The same things were measured in two ways. Each way mixes the same 10 hidden numbers, adds some noise and spreads widely along 5 directions of its own, which tell nothing about the thing.
In the rows, 128 means zero.
Some things both ways: the first way, then the second way.
[107 144 102 107 160 138 127  95 129 126  78  83 177 107 155 133 141 126
  93 134 112]
[ 98 140 153 134  92  90  94 131 147 146 117 101 155 116 138  95 146]

[ 85 199 131 135 161 140 119 109  96  57 106  88 130 138 139 160 128 132
 114 144 157]
[ 59 248 110 123 104 196 139 135 152 186 148 199 131 147 153  71 141]

[153 137 111 117 131 119 160 148 111 156 151 125 102  78  83 105 122 157
 151 176 153]
[138 158  34  73 161 169  89 130 155  99 116 125 117 174 141 145  70]

[155 161 129 142 103 152 106 104 108 107 135 154  96 136  88 142 122 127
 130 142 170]
[143 142 133 123 127 144 121 138 151  88 113 131 121 163 123  99  93]

[142 149 113  89 158 115 124 147 137 106  97 104 204 145 148 155  99 116
 136  96 119]
[ 95  81 136 103 152 145 136 159 121 145 157  96 163 141 157 117 142]

[ 77 112 114 155 136 107 120 141 103 116 133 178 174 151 153 121 115 124
 116 109 110]
[138  96 174 165 195 114 135 140 113 136 105 111 127 141 189 118 146]

[130 156 138 109 189 123 139 109 119  48 114  75 147 157 138 178 116 120
 129 164 196]
[133 172  80 103 176 124  78 133 138 115 125 163  81  82 198 133 130]

[126 163 117 114 152 122 148 186 110 169 112 100 111 108 143 138 134 129
 161 130 127]
[143 164  76 126 128 108 104 174 143 135 105 142 106  52 117  48 126]

[150 173 117 126 124 161 139  85 155 110 105 120  75 127 138 144 136 125
 167 113 125]
[150  66 190 154 154  85 128 146 114  93  65 130 130 121 132 153 163]

[ 87 139 119 116 152 123 145 162  97 150 116 102 141 126 124 139 132 135
 126 183 155]
[122 182 100 170 169 160 108 126 149 112 110 143  79 112 167  84 150]

[ 68  87 139 138 172 100 154 166 108 144 154  94 196 138 131 122 137 159
 111 162 131]
[163 205  78 101 158  97  82 115 128 125 128 175  58 104 167 139 102]

[140 107 132 125 137 138 117 107 144 128 123 115 184 143 148 133 147 117
 113  97 118]
[168  80 135  93 130  57 109 140 119 102 127 129 103 114 123 151 137]

[206 123 123 108  99 130 170  67 195 144 129 180  78  91 101 104 121 154
 137 124  91]
[180  94  89  94 152  95 141 112 127 106  98 108 153 154  91 173  86]

[173 126 125 116 139 128 175 127 135 179 157 108 108  90  99 111 158 166
 150 169 136]
[130  94 120 154  84 106 140 153  84  93 131 140  85 211  83  35 171]

[ 76  71 129 155 147 130 108 157 106 141 135  61 156 102 140 112 150 126
 106 134 127]
[120 191  69  88 126 101  46 102 147 130 117 166 114  69 154 187  99]

[102 170 115 124 174 134 119 113 123  42  96  69 151 133 147 160 105 120
 140 117 144]
[120 115 111 104 170 131 125 137 114 137 141 138 115 155 163 155 153]

[140 113 130 113 135 133 115 149 122 130 124  96 139 123 120 136 140 115
 129 133 140]
[107 164  55 110  90 165 103 130 146 144 157 146 126 118 106 110 118]

[119 117 148  99 125 109 172 114 180 180 129 107 141 114 158 119 150 157
 101 141  66]
[ 65  93 218 141 118 144 164 117 118 170 161 120 174 156 161 167 193]

[106 139 108 107 143 117 168 134 137 147 136 165 210 160 125 116 140 152
 154 120  95]
[162 155 132 124 180 129 134 130 136 114  75 171 118 124 156 164 103]

[129  99 149 167  88 146 122  84 134 130 156 155  89  90 112  92 147 133
  93 143 138]
[ 83 109 158 166 155 157 144 102 134  95 106 162 156 130 160 135 181]

[ 86  86 157 162 182 103 154 164 106 108 138 108 125 138 116 143 119 166
 110 167 150]
[113 132 168 140 128 137 139 149 104 137 162 110 109 163 157  80 132]

[116 155  99  94 166 138 114 116 136  72  88  83 179 159 161 164 124  96
 152  96 123]
[124 190  61 149 140 116 117 120 106 159 104 187  93  96 117 101 160]

[144 154 132 119 107 144 108  38 149  56 121 180 145 174 130 152 125 109
  95 126 148]
[138  97 188 160 128 127 149 114 138 124 145 127 133 171 141 135 152]

[127 137 129 163  98 151  49 141 111  89  90 126  55 119 143 151 107  91
 114  71 113]
[118 116 105 112 130 142 159 143 123 163 160  94 147 166  91 109 130]

Other things, the second way, with their names:
(144): [144 176  86 118 154 119 115 122 132 114 126 173  84 105 116 128 125]
(480): [ 89  99 147 182 154 142 164 131 115 130 122 102 152 134 146  59 199]
(312): [131 164 186 122  66  75  98 122 172 150 156 102 160  48 135  99  97]
(427): [191 118  68  39 184 117 130 118 135 103 129 168 104 121 118 236  87]
(531): [161 159  71 106  98 131  90 140 167 155 106 150 151  88  82 156  73]
(501): [ 90 151 125 114 192 133 120 124 132 139  77 110 170 113 137 170 107]
(293): [ 94  74 150 157 169 124  97 137 101  92 110 112 113 160 181 129 179]
(267): [126  95 169 109 136 149  97 137 143  73  97 119 144 191 143 179  85]
(347): [ 53  99 165 128 116 150 110 139 117 162 154 139 186 120 194 128 157]
(61): [100 144  96 141 182 152 142 134 112 132  79 178 142 135 159 108 146]
(357): [ 77 114 134 132  57 124 119 171 109 152 163 109 132 130  66  58 159]
(160): [145  98 159 151  96  48  97 150 118 151 112  80 154  99 126  86 117]
(243): [110 154  97 134 150 172 126 159 137 159 123 124 137 112 139 100 123]
(198): [133 185  86 103 144 137 121 120 142 118 120 138 110 110 102 131  98]
(15): [179  85 154 153  99  65  78 119 135 120 153  99 109 112 153 130 113]
(22): [134  94 143 178 164 166 131 120 137 115 162 115 109 117 168 131 159]
(154): [ 59 180  79 131  96 202 129 141 147 145 138 135 144 168 104  71 143]
(119): [ 60 104 192 145 142 107 129 156 104 132 104 118 150 133 137 100 177]
(331): [126 198  91 107 150 166 109 118 161 116 135 191  90 131 160 143 124]
(221): [110  98 186 161 150  93 129 112 103 104 141 130 120 115 189 108 182]
(321): [106 142 102 111 146 181 128 120 138 116 118 187 147 116 128 184 114]
(261): [147  82 154 137 127  92 147 126 120  93 148 158  94 120 161 109 197]
(328): [130 200  79  92 186 155  87 143 179 127  84 147 114  82 164 157  97]
(126): [119 103 119 136 120 136 117  98 154 127 151  93 178 108 144 135 112]
(67): [176  69 171 181 177  88 123 123 128  78  83  99 109 132 145 138 152]
(553): [104  64 161 161 115 101 126 134 107  69  88 119 151 124 119  86 166]
(459): [153 117  72  71 128 115 145 150 108 142 136 117 129 164  79 135 102]
(410): [200 166  62 110 129 134 118 160 157 115 130 180  52 118  71 109 107]
(42): [200 162  95 105 177 133 140 114 136 113 139 151  72 153 136 162  88]
(76): [141  99 175 140 135  43  64 151 126 141 102 102 136  84 178 131 129]
(216): [211 137 165 121  94  59 144 161 148 132 116 142 122  74 101  77  81]
(196): [147 200 105  93 158 147 128  96 177  84  90 219 118  96 145 173  98]
(322): [172 173  65  81 153  75  68 142 120 107  96 154  63 139 137 138  91]
(343): [106 105 157 163 114 159 171 126 125 131 164 111 143 150 131  79 162]
(275): [ 75 101 140 177 138 112 107  95 100 118 131  92 157 109 175 108 170]
(461): [121  69 131  95 161 108 126 134 121 116  99  92 173 174 153 159 127]
(156): [ 87 148  52 127 155 192 131 138 108 142 152 163  97 173 161  97 182]
(250): [138 184 128 148 120 140 133 112 167 142 117 173 142  79 147 117 121]
(33): [175  88  91 135 164 131  98 154 133  94 122  83  97 141 113 132  99]
(175): [ 93 139 181 134 107 147 116 118 158 175 164  93 175 127 170 147 112]
(424): [172 175  68  91  63 128  97 152 160 151 161 205  92  56 102 123 107]
(30): [193  98  75 113 110  96  77 114 136 113 154  84 113 151 134 136  78]
(102): [133  87 143 176 121  97 114 154 122 140 126 121 126 103 149  74 176]
(161): [130 110 193 149  66 105 106 138 162 135 151 102 163  84 131 105 112]
(392): [115 102 152 165 181 122 117 105 125  96 102 142 143  73 173 148 144]
(264): [ 93 158 105  86  85 133 100 168 123 148 144 150 119 162 102  89 121]
(50): [109 136 106 185 134 112 130 117  93 168 131 126 129 111 139  82 174]
(523): [175 139  51  90 175 137 111 126 140 134 117 156 118 147 144 167  86]

Some of these things the first way, each followed by its name:
[131 161 109 120 155 117 160  95 133  52 133 148 127 132 119 132 103 134
 165 134 150] | (523)
[189 107 118 127 113 118 148  77 149 154 137 192 114  95 129  97 146 138
 101 115 100] | (461)
[115 138 134 164 121 135 130 111 112 146 130 166  91 118 145 129 130 133
 101 145 150] | (328)
[154 125 115  97 172 118 173 128 171 123  97  97 178 121 121 135 110 157
 158 106  92] | (459)
[135 124 148 133 130 133 153 119 168 100 140 110 133 123 113 123 115 149
 159 112 118] | (427)
[109 128 137 111 118  95 168 152 146 176 148 128 104 106 134 119 112 165
 114 173  96] | (175)
[162 183 122  86 115 117 104 186  92 147 141 107  67 116 140 148 150  93
 152 137 139] | (156)
[106 144 152 154 150 140 143  74 122  53 142 113 122 136 117 142 127 144
 110 175 196] | (331)
[150  97 115  92 162 112 173 112 151 166 144 121 219 137 136 122 134 145
 125 157 139] | (293)
[167 118 130  91 142 129 151 174 166 214 121  56 159 115 141 144 128 145
 147 120 101] | (357)
[157 173 157  96 118 118 177 119 181 155 124  78  46  93 126 150 109 168
 118 181 115] | (312)
[108 103 105 139 142 138 141 109 169 134  88 114 182 110 139 123  85 152
 128  96  90] | (501)
[150 133 129 149 146 146 107 109 115 115 133 111 147 147 148 155 138 121
 115 110 159] | (264)
[141  81 133 161 107 116 149 164 124 176 166 175  54 105 106 116 106 146
 148 158 153] | (33)
[103 136 122 103 149 121 157 143 146 140 115  91 175 124 124 134 118 150
 138 151 118] | (161)
[ 77 150  99 148 151 137  75 140  91  73  98  90 132 143 177 161 113  92
 136  88 133] | (76)
[126 148 131 133 157 138 136  95 135  73  73 102  82  91 126 141 112 128
 115 143 143] | (480)
[136 115 166 145  94 118 120 161 119 170 166 107  32  86 126 116 148 138
 100 159 124] | (221)
[143 140 141 115  93 149 123  87 142 134 149 162 192 149 105 111 165 132
 105 128 123] | (196)
[133 108 168 133 130 116 150 146 123 154 181 148 122 158 144 126 179 124
 128 142 144] | (424)
[125 154 144 119 109 114 146 156 134 130 152 141  74 137 104 140 111 153
 152 157 124] | (42)
[195  95 129 108 119 115 210  86 178 206 193 197 180 131  83  96 138 191
 134 176 132] | (267)
[162  86 160 151  94 121 146 106 163 128 173 159  70 109 116 115 112 143
 122 142 147] | (392)
[136 121 130 110 127 141 105 115 146 116 124 113 211 175 139 156 118 114
 118 106 135] | (144)
